All groups share one centre, and each spreads out both ways along 12 directions, with some noise.
Some rows, each with its group after it:
[ 32   4  -2  16   5  -4   5   8  25  13  24   1 -26  36 -18   3  -7 -18
 -17  -8  21  -3   3] -> Z670
[-15 -19  -4   1  26 -10 -11   0  16   5   5  11   4  21   7   1 -16  14
  -7  38  -8 -36  45] -> Z85
[ 15 -24  21  10   0  52  13   5 -18 -26  25  10 -24  -8  -2  69  21 -59
 -52 -33   1  36  -3] -> Z345
[-18 -15 -13   1 -12  11  -3  56  16  21   2   3  35 -30  -9  -2  39  23
  -2  15  18   0 -15] -> Z670
[ 12 -15  18   9 -28  -5  16 -48   9  11   1 -36  15   6  14 -13   0  13
  33  -3  22  -4  12] -> Z359
[-25 -54 -19 -27  -4  13   9   2 -58 -29  11  59 -21 -14 -16  34  47 -14
 -57   2 -20   4  19] -> Z85
[ -2   6  30 -36  -6 -10  42 -82   8 -18  10  16   8  17  32 -17 -51  35
   7  62  44  16   3] -> Z359
[-16  -9  18  20 -25   7  14 -18  -8   6  27 -60  39 -39  15  30   0  -5
   5 -12  15  39 -24] -> Z345
[  0  -5   8  25 -30  -4 -27  -3  28  43 -48 -38 -14 -15  -4  -9  -4 -33
 -11 -22   2 -42 -25] -> Z359
[-46   0  25  15 -20 -62 -55   7 -13   8  -1  26 -22 -27 -47  26  40  17
 -27  20  -6  18   8] -> Z85
[-34   9 -10   8  21 -32 -61  27 -33  11 -11   5 -10   1  21  -7   3 -43
 -48   2 -56 -48  25] -> Z359
[ 49 -69 -29   2   3  48  48   0  24 -13   0 -54 -31  -7 -27  23  -9 -32
 -43   1  32 -19 -20] -> Z593
[-22 -24 -51 -22 -41  -4  -8 -15 -72 -12  11 -77  42 -38  16 -34  -1  31
   1   6   1   5  -6] -> Z345
[ 28   4  15   3  -1  19  16 -17  -4  -9  21  -1  15  21  22   4   8  -3
  31 -22  16  15  24] -> Z670
[  2 -33 -20  10   0  37  61  36  29  -1  11  -2  -4  -9  -2 -33  38  49
 -37  -7  13  41 -13] -> Z593
[ 11 -30  -5  10  17  -9 -21 -19   8 -13  -9 -22 -39   7 -27  24 -19 -21
 -34  24  -4 -29  29] -> Z85
[ -6  -7  21  32 -17  33 -37  47  33  19  33 -37  28  -3  11  26   1  33
 -17   6  36  45  29] -> Z85
[ 18  27   3 -10   0  -5 -46 -37  26 -21  -9   3  -5   0 -29 -43   0  18
 -18  34   2 -14 -32] -> Z345
[ 44 -18  10  28  29  59 -11  36  24 -36  -9 -77  26 -59 -15  36  46 -23
  41 -30 -26   4 -17] -> Z359
[-27  59 -53  20 -20 -23 -60  38 -50  53  46  32  -2  46   8 -20 -22 -42
 -55 -33 -28  -2  53] -> Z593
[ -3  12  39  11  -8  13  41  12  33   6   1   9  -2 -29  -1  19  17   4
 -11   4  21  55 -26] -> Z359
[  7 -27   5 -19 -26  55 -11 -17 -20 -37  -8   0  33  -6  14 -21  38  49
  14 -24   0  27 -21] -> Z593
[-29  12  27   3   4 -40 -54  10 -15   4  13  27  28  -1   8   7  27   9
   9  12 -10 -19   6] -> Z593
[ 56 -41 -61 -17  -6  78  84  70 -12 -20 -44 -12 -61 -29 -38 -10  47 -26
 -24 -34   5  17   3] -> Z359
[ 23 -37 -22  12  -8 -23 -32   2  24  21  48  -9  19  50 -38  -4  16  29
   4   2  44 -39   2] -> Z345
[ 37  30  32 -26 -70  39 -65  -3  36  11 -24 -29  -2  -7  -9  -9 -49  10
 -29  50 110  29 -48] -> Z85
[-34  23 -44 -13 -26 -31 -51  41 -64  29 -12  -9  27  -6  21 -23 -10 -12
  16  -9 -15 -31  23] -> Z593
[-10  16  -1   8 -15 -17 -46  19   5  14 -26   6 -22  -9 -26 -18  13 -14
 -35  -7  -7 -12 -36] -> Z670
[-29  -1   6  13   4  -1   0  27   3  18 -31  -6  15 -36  24 -17  30  -6
   9   1 -34 -22  15] -> Z359
[-12   5  29  -2   1  37  -7 -62  -7 -16  10  15 -17  -9  28  31 -25 -56
 -73  15 -17  17  13] -> Z593
[  3  35 -23 -27 -47 -45 -24  10  50  61 -96 -17 -17 -13 -32 -78 -53  13
  16  48  47 -72 -78] -> Z345
[  2   4 -25   8  -5 -26 -16  22 -50 -29 -18 -52 -53 -12  -2 -58  17   1
 -60 -12 -30  14   5] -> Z345
[  4   0  27  15   4   8  26 -31  -5   0  14 -24 -13  18  29  30 -36 -28
  -6 -19   1  22   7] -> Z670
[-18 -52 -29 -20   4  54  64  52 -45 -15 -19  19 -19 -12  44 -10  21   5
 -45 -15 -19  14  39] -> Z345
[ 48 -23  18  21 -30  45  59   5  22   1 -29 -31 -51 -36 -37  28  37 -41
 -16 -35  25  38 -19] -> Z359
[-46 -37  15  14 -28   9  -7  10  21  27   2 -42  45 -50   6  31  10  28
 -18   3  15  17 -49] -> Z670
[-30  -1  15   3  11   4 -53  18  19   8 -18  14  24 -23   6  18   9 -16
 -26  20 -17 -33 -21] -> Z359
[ -1  -9  19  46   3 -83 -35  26  47  51  64  25 -24  59 -49  31  17 -10
 -41  14  50 -32  11] -> Z345
[-11  19  30  46  35 -21  -7  -4  38  -1  39 -27   5   1  22  -2   8  -5
 -35  12 -19  11  12] -> Z85
[  8  23 -12 -22  46  45  52 -45  26 -24 -12  20 -18  -8  28  -2 -62 -44
 -44  47 -29 -12  -3] -> Z345
[-20 -37 -28   1   4  38  28  56   8   7 -18  -2 -13 -27   3  -4  20   5
 -52  -1 -15   3   8] -> Z85
[-18 -27   4  28  25 -26 -12  22  18  20   0  27 -29   1 -35  53  22 -24
 -16 -12 -24 -26  27] -> Z85
[ 34 -47  -4  -3 -25  38  34 -12  16  -7  -9 -19 -36  -3 -40  35  -1 -12
 -15 -17  38  16 -18] -> Z85
[ 20  18  24 -43 -19  17   3 -93 -12 -44   6  14  -4  -7   1  -6 -32   1
 -15  46  27  31 -24] -> Z345
[-73   2  40   9   9 -14  57  11  29  23  35  66   8 -41  14  50  21  -8
 -86  53   6  49  -7] -> Z345
[ -3   0  33   0 -17  32 -12  -1  23   8 -31  33  21 -16  12   0  31   8
  17 -16   3   4 -28] -> Z670
[-14 -36 -40 -19   8  -1  25 -20 -28 -33  30  -3   4  10  14 -59  11  53
 -45  36  -8   2  33] -> Z359
[-35  34   3  21 -17 -61 -46 -10 -14   6   3  -8 -12   9  -4 -62  17  43
 -43  -6 -26  29 -23] -> Z670
[  9  48  16  21 -14  17 -41  46  -8  20   2 -28  16  -7  27   5   6 -51
  -4 -42   3  12 -34] -> Z85
[ 39 -64 -32 -24 -22  64  16   2 -18 -17   4  -2   1  12 -23  14  14  -4
  -4 -19  35 -10   1] -> Z359
[ 24  29 -13  22  -7  48  48  48  52  44 -49  -9 -39   8   9 -29 -30 -21
 -15 -48   2  14 -38] -> Z593
[-27 -29 -26 -33 -16  28  82  26 -49  16   5  35 -24 -11  29  48 -31 -53
 -54   5  18  14  18] -> Z345
[ -9 -18 -17 -21   2 -10 -22  -9 -25 -32  29  20  12  -2  -4 -34  43  36
 -40  41  -7   1  23] -> Z670
[  3 -34  23  33  -2 -19 -14  57  31  48 -22  -6 -27  23  -5  30  11 -34
  -1 -28  21 -48   7] -> Z345
[  6   6 -10  -6  31   6  18  20 -32 -45 -30  -4 -24 -53   1  -9  44 -27
  -9  23 -50  -1  40] -> Z359
[ 18 -33 -20  -1  11  67  16  23  54  16 -32  12 -13   8  -5  -9   2 -16
 -41 -11  -5 -37 -19] -> Z593
[-15 -16   6   5  23  14  53 -26  37   5   6 -11  38  13  54 -35 -22  52
  25  18  -8 -10  19] -> Z670
[  6   8 -32  16 -10  -5 -30  80 -26  20  12 -27   2  -9 -20  13  20 -32
  -4 -26   7  -5   1] -> Z670
[ 20 -23 -28 -26   4  12  -9 -11 -26 -31  18  -1   4  15  -8 -12   3  11
  -6  18  11 -18  16] -> Z359
[-27   7  39  40 -14  22 -65  43 -12 -13  -8  14   6 -46  -8   8 111  -6
 -45 -62 -54  47 -25] -> Z670
[-15 -34  13 -28   4  14  52 -44  17 -15  -8  27 -10 -13  11  -4 -13  32
 -29  58  20   8  10] -> Z85
[-25  43  16  29 -23 -49 -33  47   0  42   9 -11  19 -10  -3   4  16   3
  20 -16  13  18 -13] -> Z593
[-27  27   9  -8 -35   3 -22 -12 -45  19  29  46  -2   6  15  44 -10 -48
 -46  -4   8  32  25] -> Z593
[-13 -15 -36  -8 -59  -2 -51  27 -33  32  30   7  14  -9 -44  22  23 -16
 -46   2  43  -3  -9] -> Z593
[  4 -23 -19  -3  -8   6 -14  74  15  21  27  16   3 -26 -52  52  35 -36
 -45  25  46 -15 -14] -> Z670
[-23  12   7  10  -7 -11 -13  40  51  53  -9  50  -9  -3 -23  10   3 -23
 -47  24  19 -18 -22] -> Z593
[  6 -20  16   7   0 -10 -33  -1 -22  -6   2 -42  -3 -23  -8  64  -3 -66
  -9   1   5 -32  -5] -> Z593
[-27  -9  14 -41 -17   6  30  -9 -13  -2  -6  82  -4  -5  10  10   8   5
 -30  34  22   8  -6] -> Z85
[ -8  17  10  -7  -1 -10 -12  -6 -22 -23 -15  -7 -23 -35   2  -4   7 -31
 -48  30 -12  10  -2] -> Z670
[ -3  11   3 -25  -6  23   1   5 -11   0  21  40  44  19  45 -21   3   4
 -12  15  20  -4  -5] -> Z85

New rows. What belongs after each?
[  9   2   5  33   8   6 -15  22  17   5  22 -24   7  -6  -5  -1  40  -5
 -12 -21  -9   7   2] -> Z670
[-24   5 -27  17   7  -6 -34  43  11  22 -31  11   2   4  12 -65  25  31
 -22 -27 -47 -31  -9] -> Z670
[ -3 -23  21  16 -21 -41 -28  -1 -40 -14  27 -22 -14   9  -3  -3  40  23
 -21  -8  17  25  22] -> Z345
[ -7  25  24  11   5  -2 -14 -47  -9 -37  46 -20  22 -21  10  -2  18  10
 -23  16 -15  54  -7] -> Z345
[ -5 -12 -28 -35  11  32 -46  28 -41 -11   3  24  -8  30  13  26 -42 -42
 -55  -4  -5 -37 -16] -> Z359
[  1   0 -14 -18 -14  -1  25  29 -15  19  22 -11  37  -1  11  20 -21   2
  43  22  52  -2  17] -> Z670
[  2 -67 -50 -23 -15  59 -20  50 -54   2  15  15  20  13  -3  45  16 -24
  -8 -44   7 -32  17] -> Z670
[-23 -14   3 -24  -7 -40 -20 -42 -29  -2  17  58  -8  24   1  -8   8   0
 -35  42   6 -32  43] -> Z359
[ 15  -5  40   8  -5  14 -11 -85  53 -12  -4 -20 -11 -16 -11   3 -20 -12
 -45  44  19  -2 -30] -> Z593
[-17  10  10  26 -12   8  17 -17   8  14 -37 -46 -19  -2  37 -36 -30   9
 -14 -47 -32  20 -35] -> Z670
[ 17 -31  13 -10 -17  56   4 -19  29   4 -41  -1  11   1  11  -2  -4   5
  18 -25   7 -21 -32] -> Z670
[ 23 -25 -19  22  -1 -32 -38 -22 -32 -20  49 -45 -17  33 -36  15  16   1
   2 -24  -4  -5  34] -> Z85
[  2  22  30  22 -38 -16 -19  10 -30   2  46  21 -23  14 -23  21  46  -3
 -32 -48  22  81 -14] -> Z670
[ 42  36 -20 -26   8  -1 -14  15 -44 -36  13 -27  12  19   0 -12 -19   2
  69 -11  10   7  15] -> Z359
[ 37  73   3 -34 -28 -25  41  26 -35 -19 -21  27 -45 -11 -29 -25   8   2
  39   8  41  68  -6] -> Z359
[  3   8  -9  -2 -19  47 -26 -75  -8  -9  12 -13  -8   6  24 -15 -34 -36
 -73   4 -21   7  15] -> Z593
[ 49  18 -39 -29 -28  42  18  -6  -9   3 -43   1 -48  41  -1 -48 -49 -16
 -13 -29  19  -6 -18] -> Z593
[ -7  19   3  11  -4 -12 -36  -2 -11   5 -19 -67  46 -27  32 -22  -9   9
  50  -6 -15 -19  -4] -> Z670
[ 31  -5 -45  -1 -19  21 -20  17 -13  -8  60   7  -2  20 -56   5  35   5
 -49 -23  27  34 -20] -> Z345
[ -39   16   24   20    2  -32  -11   29   -6  -25   13  -49  -17 -109
  -26   24   52  -25 -104   65   -4   58  -34] -> Z670
[-15  22   6  21  23  -7 -82  50   4  20   2 -15  22   7  14  24 -11 -37
  -5 -20 -30 -35 -18] -> Z359
[ -6  28  10  16   8 -27 -69  17  -7  21  38  -2  41  43  18  20 -22  -4
  35 -21   1 -18   5] -> Z359
[ 24  16  21   7 -34  17  -3   9  22  29  19 -16  10  33   4  13 -35  12
  27  -9  69  37   6] -> Z85
[-27   0  13  20  -8  13   2  32  10   6 -12  -2   3 -46   5  -8  49   9
 -42  -8 -22  32 -22] -> Z670
[-21  30  42  -5 -11 -34  10 -50 -14 -20  19  21 -25  -5  12  -3  -2   5
 -44  32  11  55  -3] -> Z670
[-14  27   3 -19   1 -57 -29 -11 -13   4 -30  52 -54   2 -30  -5 -10 -40
 -39  32  -9 -36 -16] -> Z85
[  0 -49   7  -1  -2  -7  41  44   4  14 -33  23 -58  28   9 -18  14  13
 -40   1  22 -17  28] -> Z345
[-44  20   4  32 -34  -7 -10  49 -25  26  44 -22  27 -54  -8  51  40 -30
 -43 -36  -2  69 -37] -> Z345
[ 18  -9  14   7  -4 -23 -30  10 -17 -14 -24 -15 -52  18  -6 -20  12 -16
 -26  -5  -2 -19  14] -> Z345
[-12 -13  -5   3   7  47  -9  35 -33   9  12  24  -2   6  24  49   9 -55
 -36 -40 -22   0  26] -> Z593
[ -5  21 -53  30  17   1 -20  44 -20   9 101   1  31  25 -16  15  23 -14
 -33 -42 -24  25  19] -> Z345
[  1   3   9   5 -19 -16  30  -3 -15 -10  50 -24   9 -17  -1   1  20  26
 -14  19  36  63   3] -> Z670
[ -5  24 -27 -20  34  43  -6  -8  -5 -46   4  37 -14 -28  -7 -24   8 -17
 -81  28 -53  19 -16] -> Z345
[ 20 -11 -37  -3  -6 -19  33  16   5   7   0 -31 -30  11 -18 -34 -16   6
 -21  19  26 -16  -8] -> Z593
[ -9 -64  64  49   6 -32 -32  28  -2  32  42 -10   5  38  19  94  31 -42
  17 -33  21 -39  59] -> Z345
[ 11  -4  36   2  34 -10  -8 -34  21 -24  52  22  19  21   2  36  -3   1
   5  37  13  -5  23] -> Z359
[-14 -41 -14 -11  -7  16 -34  11   1 -28  -2 -22  15 -63 -29  -1  55  10
 -62  49   3 -12 -23] -> Z670
[  2 -59  34  11  -3 -12  -3   9  14  22 -14  -2 -33  16   1  61   0 -51
 -24   4  35 -50  18] -> Z345
[ 48  18  -4   0   2  22 -69 -42 -16 -45   5 -34   3  14 -17 -24   1 -10
  14 -15 -12 -13 -10] -> Z345
[-12  19  31  16  -4  19 -42 -32 -31  -4  37  20   1  15  27  46  -4 -54
 -37 -23 -25  22  30] -> Z593
[-11  -4  13  -2  37  34  36 -49  -5 -43  66  21  12 -13  21  37   4 -19
 -67  28 -19  45  17] -> Z345
[ 18  21  -1  -6 -16 -11   0   8  31  13  -3  40 -25  33 -26 -36   0  26
 -20   8  35   8 -27] -> Z593
[ 26 -11   6 -18 -36   9  -6  -1   2  17   0  48  -9  18 -42  37  21 -30
   7 -25  47 -16 -52] -> Z85
[ 25 -31 -13 -34 -25  36   4   4 -19 -14  -8   8   7 -12 -16  14  12  -8
  -2   9  42  -5 -10] -> Z670
[  4   1   8  -5   4  -5 -14 -32   7 -23  -3  32 -33  19  -7 -47  21  16
 -50  17 -17   1  -2] -> Z670
[ 29  21  -2  17  -1 -31 -59  -8  -4  -6  25 -37 -22  33 -15  -7 -18 -26
 -25   4  10 -15   7] -> Z85
[ -6  12  -4  12 -39 -33  29 -14   0  16  28 -18  23   9   0 -65  23  85
  19   2  39  55  -5] -> Z359
[ 25 -23 -24  13   4  27 -44  25   6 -14   4 -28  -2   2 -26 -12  36  -7
 -32 -19 -18 -24 -16] -> Z345
[ -11   22  -44   21  -83  -10 -102   71   69  112  -32    8   -8  -32
 -109   11   11  -55  -80   12   65  -54  -88] -> Z593
[  5   7 -31 -13   1   0  13 -11  10  22  -1  26 -20  39   8 -31 -48 -14
 -34  28  11 -31  21] -> Z593
[-22 -36  12 -38 -29  16  19 -16 -17  -6 -38  29 -21 -35 -12  29  -8  19
 -17  38  26  25   9] -> Z85
[ 22 -34  20  14  17  29  16 -18  21 -22  36  -2 -13  14 -10  28  19 -10
 -36 -11   9  18   0] -> Z593
[-11  27  -9  -8 -17 -14 -38  62 -56   6  11   3  17 -23  -2  20  26 -30
  10  -4   9   8  15] -> Z670
[ 14  -4  -6 -12 -10  -9  -7 -51  -7 -39  -5  28 -61  17 -29 -54  16  15
 -88  19  -4  14 -16] -> Z670
[ 17 -18   9  17  34   3  27   4 -12 -34  20 -42 -15   2  20  16  10 -14
  -8 -18 -19  20  19] -> Z593
[  8 -30   2  39  20 -25 -25  -2  -2  15  83 -25  -3  34 -19  70   1 -61
 -43 -13   7 -26  31] -> Z345
[ 28  24  18   4  -8  28   6 -10  -3  -5 -40 -25 -20  -8  23  -8 -15 -40
  18 -31 -10   3  -9] -> Z670
[ 12  12   5 -28  22  46  26 -33 -10 -32  14  42   1  18  33   9 -25 -21
  -2   9 -11  15  21] -> Z345
[ -3 -53 -44 -12  22  19   7  33 -30   8  28   8   4  18   7  42  -7 -48
 -23   5  -2 -54  50] -> Z593
[ 15  15 -24  -2  -8  18 -45  -3 -20 -22  18 -20  16 -10 -19 -14  18  -5
 -17 -14 -15  13 -22] -> Z345
[  0 -26   1 -23  18 -21  36   3 -34 -44  19  16 -45  -5 -13   9  23  -3
 -59  36   9  17   9] -> Z593
[ -3   0  11  20  16 -48  -1  27 -48 -18  58 -11 -17  16   1  34  27 -18
  -9 -15  -2  28  32] -> Z593
[ -4   2  14 -27 -18  29  20 -16 -68 -35 -23 -23   1 -23  50   0  -9  -8
  15 -22  -9  45   1] -> Z593
[-24  -8   7 -12   6  27 -25 -40 -36 -13  42  48  18  22  38  31 -12 -29
 -38   8 -19  -6  53] -> Z593
